Every row belongs to one group in each of 4 separate groupings. Each group adds its own fixed numbers to the row, and there is some noise. The rows also spread widely along 11 directions, which tell nothing about the answers.
Known rows, each followed by its group in each grouping:
[-10   7  -6 -11 -24   9  -3 -13  -5  -1  -4   9 -10  -3   3  17   0  -2
   5   7   3  -8  -1   4   1   1  -1]  T K241 muti vigin
[  4   2 -17   4  -7  -4  16  -5  -7   6  -8   3   8  13  13  17   0   0
   4  -8   8   2   9  12   7  -8  -3]  Z K382 Tiv fipav
[ -4  11   1  -5 -21  11  -9  -4   8  -2  -8   0   2   4  -7   9 -14  -5
  -6  10  -4 -18   6   5 -11   0  -6]  Z K635 muti vigin
[  9   6  23   3  -7   9  30   0   2   0  -6  -8  11   4  -1  -3   2  -9
 -15 -14  13  20 -13   5 -14  -5 -10]  T K989 Dofos fipav
[ -3   0  -9  15  -5  -5  34  -8  -1   4  -3 -19   4   5  16  18  -2  -3
   3  21  12  -4   7   9  -9  10 -15]  J K989 Tiv gol
[ -3  -5  -1   0  -1  -8  -8  -9   6   3   4  -9   6   7  -3 -12  -7   2
   8  11  11  -4   0   7   4   4  -7]  J K829 Dofos gol
[  8   8 -10   5   7  -3   1   2  -6  -1   8  -2   9  -6  15 -23  14   6
   0 -11   4  17  -3   0  14  -1   1]  H K382 Dofos Dapib
[  6   3 -12   3  -4  -4   3   0  -4  -1  -4   0   6   4  11   1   5  -5
   3   2  11  -1   4   6  14  -4  -3]  G K635 Dofos Dapib
[ -2   6   2   7   1  -2  18  -5  11   5   7 -10  13   6   2  -4 -11   3
   4   6  12  -8   4  10   5   3  -1]  H K241 Tiv Dapib
[ 12   3  11   6 -10   8   3  -4  -7  -6   1   4   0   4  -1   8   9   2
   7   1  15   3  -3   8   3  -4  -8]  C K829 muti vigin
[ 17  -7   1  10   4  -2 -30  -3  -6  -8  -6   5  14  22   3   5  -5  15
   0 -10  -1 -14  22   6 -11  -2   3]  C K829 muti vigin
[  4   8  -4  10 -10  -2  20   1   6   0 -10 -11   7  -2   4   6   4 -18
  -3   7   7  11  -2   6  -3  -4 -19]  G K241 muti fipav
[ -4  10   9   0 -10   7  28 -10 -15   1   8  -2  -9 -21  15  -9  26  -5
   0   0  12  30 -24   3   4   4  -4]  J K382 muti vigin
[-16   1   5  -7 -17  -3   7 -21   7   8   6  -8   0   1   1  -4 -10  -1
   8  11  14  -3  -5  14  11   6  -6]  C K382 muti vigin
[-4  1  7  8  1 -7 24 -5  5  7  7  2 11 -1 -2 -4  2  0  6  1 20  7 -8 11
  6  3  4]  J K635 Tiv fipav
[ 16 -11  12  16   4   3  13  -3 -11  -6  -6   1   8  16   8  15   4   4
   2  -8  20   2   8   9  -8  -2  -2]  C K635 Tiv Dapib
[ -3   9  11 -19 -24  15  -1 -14  -5   5  -7   0  -4  12  -5  -6  -8  -7
  -5  -1   8  -4  -6  11   0  -5   2]  T K829 Dofos gol
[  8  18   9   9  -1  11  -2   8   8  -3   8  -5  12  -7  -7 -12   1   1
  -3   5   2  -8   0   2  -2  -1  -3]  G K382 Tiv vigin
[ -2  19  -2   9  -4  15  45  -7  17  -1  17  22   6  -1   5  38  -1  18
  -2  -5   1   3   5   4 -13  -5   1]  C K829 muti gol
[-11   2  -3  10  -5   0  15  -7   1  -1   6 -11  -5  -8   3  -2   5   0
   7  21  13   0  -5   4  -1  13  -9]  H K241 Tiv fipav
[ -1  -3   4   3 -14   2  12  -6   5   0  -9  -3   5  10  -6  14  -5 -13
   4  13  20  -5   0  11   0   0 -13]  C K635 Dofos gol
[-12   0  -6 -10 -14   6   2  -8  -2   0  -7  20  -9  -3   1  21  -2  -2
  -2   1   5  -3   0   2 -10   4   8]  J K635 Tiv Dapib
[ -6  -4  -7   3   5 -10 -14   2  19  -1   6   2   5  -6 -11  -6  -5   2
   7   6   0   3   0  -2  -1  -1 -13]  G K829 Tiv fipav
[ -2   4 -12  -2  -5   0 -17  -4  -8  -5   4  13  -3  -8   6   0  11   8
   6  -2  -3   6   0  -2   5   0   4]  H K635 muti vigin
[ 15  -1  -5   7  -8   8   1  -1 -13  -9  -8 -10  -3   4  12  11   6  -3
   0   7   4  -2   7   2  -5  -6 -17]  G K635 Dofos vigin
[  5  -6   5  10   2  -3  14  -1 -20  -6  -5  10  -2  -8  15   2  31  -3
  -4 -18  11  39 -15   0  -8   0   1]  T K635 muti fipav
[ 1 13 -3  8 -7  1  9 -4  1  0  6 -3  6 -1  4 -5  5  3  2  2  6  2 -1  4
  5  1 -1]  T K241 muti fipav
[ -3  -2 -12  -1  -8  -7  -6   1   4  -1  -6   8   4  -9  -3   9   5 -11
  11   4   7  10  -5   2  10  -6 -14]  H K635 muti vigin
[  0   6 -11   6 -12  -1  12   0 -20   0 -16   1   1   1  17  10  16 -16
   0   5  17  -1   1  10   3   7   6]  T K241 Tiv Dapib
[  0 -14   9  17  10 -12  -4   1   2  -4  -2 -16  11   3   3 -12   2  -2
   1   8  22   2   0   5  -2  14 -12]  T K382 Dofos Dapib
[  2   3  -6 -11 -17   4 -23  -9  -4  -1 -12  -4  -3  11   1  -5  -9  -7
   2   1  -1  -6   6   4   5  -4  -5]  H K241 muti Dapib
[-11 -12 -14  -5  -8 -14  -6 -20   0   7 -10  -8   2  16  14   6 -11  -4
   1   2  -1   1  10  10  -3   1  -5]  G K635 muti gol

New rows. What belongs after each?
[-13   7 -19  -1  -7  -7  10  -3   1   3   1  -4   3 -14  12  -2   6  -6
   1  10   5   5  -3   4   6   9  -6]  H K382 Dofos vigin
[  0   2  -5   8   2  -4  -2   2  18  -2   3  10  11   2 -11  14  -5   3
  11   6   7  -1   4   2   1  -4 -13]  H K829 muti gol
[-12   8  -4  -8  -9   3 -18  -7  20   0   2  -9   3   1  -5 -11 -19   3
  -9  14 -11 -15   6  -2 -14   7  -7]  G K989 Dofos gol
[-1 -1  7 -3 -8  4 -6 -5 -2 -1 -6  4  1  6 -8 -3  3 -6  4  5 16  1 -7  6
  1  2 -4]  H K829 Dofos gol
[  8  -2 -12   6  -2  -4   3   0 -30  -5 -10  -5  -6  -6  27 -14  33 -10
  -9  -7   4  30  -8   0  -2   2   0]  G K635 Dofos fipav
[  8   8  13  -2 -12  11  -1  -3  13  -2   3   9   4   4 -17   2  -4  -4
   5  -2   7   5  -6   3   4 -12 -10]  C K635 muti gol
[ -9  -1 -12  -9 -14  -5 -14  -3   5   2 -11   2   2   1  -3  -4  -2 -15
  -1   8   3   2  -1   4   1   2  -5]  C K635 Dofos gol
[-2 -2 -6  3  6 -7 -2 -7  1  4  5  8 10  7  2 -2  1  8 11 -7  7  4  2  5
  5 -2  6]  H K241 Tiv gol
[-14   7  -7  -7 -11 -10   5   0   5   5  -6  -4   6 -21   5 -15   8 -21
  -9   4  -3  20 -15   2  -3   6  -4]  J K635 muti vigin
[10 -4  0  7 -1  2  7 -9 -7 -3 -2  1  4  9 10 18  1  7  6 -6  6  5  5  5
 -5 -6 -9]  H K241 muti vigin
[  3  10 -13  -1 -20  -5 -24  -1  -2   0 -15 -11   5  10  -2 -11  -3 -17
   1  16   4 -14   9  11  10   0  -8]  G K829 muti fipav
[  0  -6  -4  -4  -9  -3 -27  -8  -9  -3  -7  -6  -1   5   1  -9  -3  -3
   7  11   7 -10   3   4   0   5  -5]  J K241 Dofos vigin
[-19  10  -9 -19 -27   7   6 -14   1   7 -11   6  -4   3   2   9  -9 -13
 -10  10   1  -9   0   9  -7   6   8]  J K635 Dofos gol
[  4  19   7   3  -8  10  19  -2 -10   3  -1 -13   6  -2   8 -22  12 -11
  -9   1   5  10  -8   7  -3   3   6]  H K241 Tiv gol
[ -1  -1  14   6  -9  12  22  -8   7   0   1  -4  -2   6  -8  17  -7  -3
   5  13  16  -2  -3   7  -8   0 -14]  H K635 Tiv gol
[  2   0   4   6  -9   0   1  -5 -16  -4 -13  -6  -5   0  13  -3  15 -13
  -2   5  13   9  -5   6  -2   6  -3]  G K241 muti Dapib
[-12  -3  -6  -4 -18  -3   3 -18  -2   3  -6  -6  -5   5   6   8  -8  -4
   0  12   5  -3   4   9  -5   7  -5]  J K635 muti fipav
[ -4   3 -12 -10 -18   2 -21  -6   4   0  -6 -10  -3   8  -3 -10 -15  -6
   2  15   1 -17   6   5  10   0  -9]  Z K635 Dofos Dapib
[-12  -2  29   1  -8   6  14 -23  -6   5   0  -4   4   9   7   1  -7   8
 -10  -2  16  -6  -2  16 -19  16  13]  J K382 muti vigin
[  3   1 -16   1  -2  -5  -3   7  -2  -4 -10   2   6  -3  10   1   7  -9
  -7  -5   0   9   2  -1  -1  -2  -4]  T K635 Dofos Dapib
[  4 -12  -3 -11  -8 -10   9  -2  -1   7 -24   7  13  15   0  10  -4 -21
  -6 -24  11  24  -7  11   0 -17 -10]  Z K635 Dofos fipav
[  6  -1   5   2 -11   6   9  -8   2  -1   0  -1  -4   4  -6  10   1  -5
  12   4  11  11  -8   4   6 -11 -21]  Z K635 muti gol
[-12   6   2 -12 -21   9   1  -3  -3   0 -12  14 -12  -8  -6   9   7 -19
  -1   9  14   2 -12   6  -1   2   0]  G K829 Tiv Dapib
[ 1 11  0  1 -8  2  6 -3 -7  2 -4  5  7  3  4 -4 10 -6  1  2 14  2 -5  7
  8  0  4]  G K989 Dofos gol
[ -7  -3   9 -13  -7   5 -16 -11  -3   0  -2  11  -4   2   0 -10   0   2
  -4 -11   7   5  -8   3   0   0   8]  G K382 Dofos Dapib
[ 14  10  -5  14   3   2   4  10   1  -8   4  -8   9  -7   4 -13  12   1
  -3   0   3   9  -2  -4  -3  -1 -11]  T K241 Dofos fipav
[ -4   3 -16   1  -2  -6  15  -6   5   2  13  17   3 -11   6  15   7   9
  18  -3   8  15  -6   2  20 -10  -7]  H K635 muti vigin
[  5  -1   2  -2 -13   3   2  -3  -5  -2 -11  -1  -3   0   2   1   6 -15
   2  -1  11  16  -8   4   7  -6 -15]  H K635 muti Dapib
[ -4  -3   6   8  -1  -8  -6   1   8  -2   0  -5   6 -14  -5  -8   5  -8
   4   9  10   9  -9   1  -3   7 -14]  J K382 muti vigin
[  5   0   7   6  -2   5  -2  -5  -7  -1  -4  -9   5   9   6  -7   1   0
  -4  -1   4   0   3   4 -14   3   1]  T K241 Tiv gol
[13  8  7  7 -9 10 -2 -1 -9 -8  3  3 -1 -3  1  0 14  1  5  3 10  5 -3  4
  2 -2 -7]  C K829 muti vigin
[  5  23 -13  11  -2   1   7  12  15  -4  12  -3  15  -8   1 -13   2   2
  -1  13   4 -11   6   1  13   4   0]  C K635 Dofos Dapib
[ 13  16 -12  13   7   6   5   5  24  -5  14   6  21   3  -1  20 -16  22
   3  -5 -13 -15  20  -3  -7 -12  -9]  H K241 muti vigin
[-23  -7 -20 -11 -14 -11  -5 -14  -3   6  -5   5  -9  -2   4   4  -1  -5
   9  11   7   1  -1   7   8   9   2]  H K635 Tiv fipav
[ -2  -3   3  -8  -9  -1  -1 -13 -17   2 -10  -6   0  -1  22 -15  11  -6
 -15 -19  -5  27  -7   6 -14   3   3]  C K382 muti vigin
[-6  8  3 15  1 -2  7 -1  8 -2  9  1  9 -8  1  6  5  5  5 12 12 -6  0  5
  0  9 -4]  G K382 muti vigin
[  1   1   5   6 -13   1   3  -5  -7  -2  -9  -5  -3   3  -1   0   9 -11
   5   8  15   7  -8   7   1   2 -10]  Z K241 muti fipav
[-15   8  -6 -12 -18  11  -3 -10  -5  -4   2  23 -16 -10  -1  10  10   2
   2   6   6   1  -8   0   1   3   8]  G K635 Dofos fipav
[ -6  -2 -12  -1 -15   3   0  -2   4  -8   0   1 -18 -16   2  15   8  -7
   9  17   3  12  -7  -6   1   0 -29]  T K829 muti Dapib
[  4   6   4   5  -9   9 -13  -6  -3  -5   0   7   2   9  -2   5  -1  11
   1  -3   6 -11   7   5  -3   0   1]  T K382 muti fipav
[ -1  23 -16  15  -6  17  34   7   4  -9  14   5  -8 -23   9  19  22   3
   5  22   4   6  -6  -8  -2   5 -13]  H K241 Dofos gol
[ 10   7   0   5   0  -4  -3  13   3  -3  -7  -3  13  -8  -4 -22  17 -20
  -6  -2   5  23 -12   1  -1  -2 -11]  C K829 Dofos gol
[ -6   6   1   5  -6  -8   3   3 -17  -1 -12  -5   3 -17  11 -19  28 -21
  -6   5  12  24 -17   6  -1  12   1]  H K829 muti vigin
[ 15  -1 -11   0 -10 -10 -25   4  -6   4 -20  -4  17  22  -7  -6 -10 -15
   9   0  10 -15  13  13  12 -10  -4]  J K241 Tiv fipav
[ -1  14   2  -7  -9   5  -9  -6  -2  -1   6  -4   1  -9   7 -20   4   2
  -8  -4 -11   9  -5  -1  -3   1   1]  G K989 muti vigin
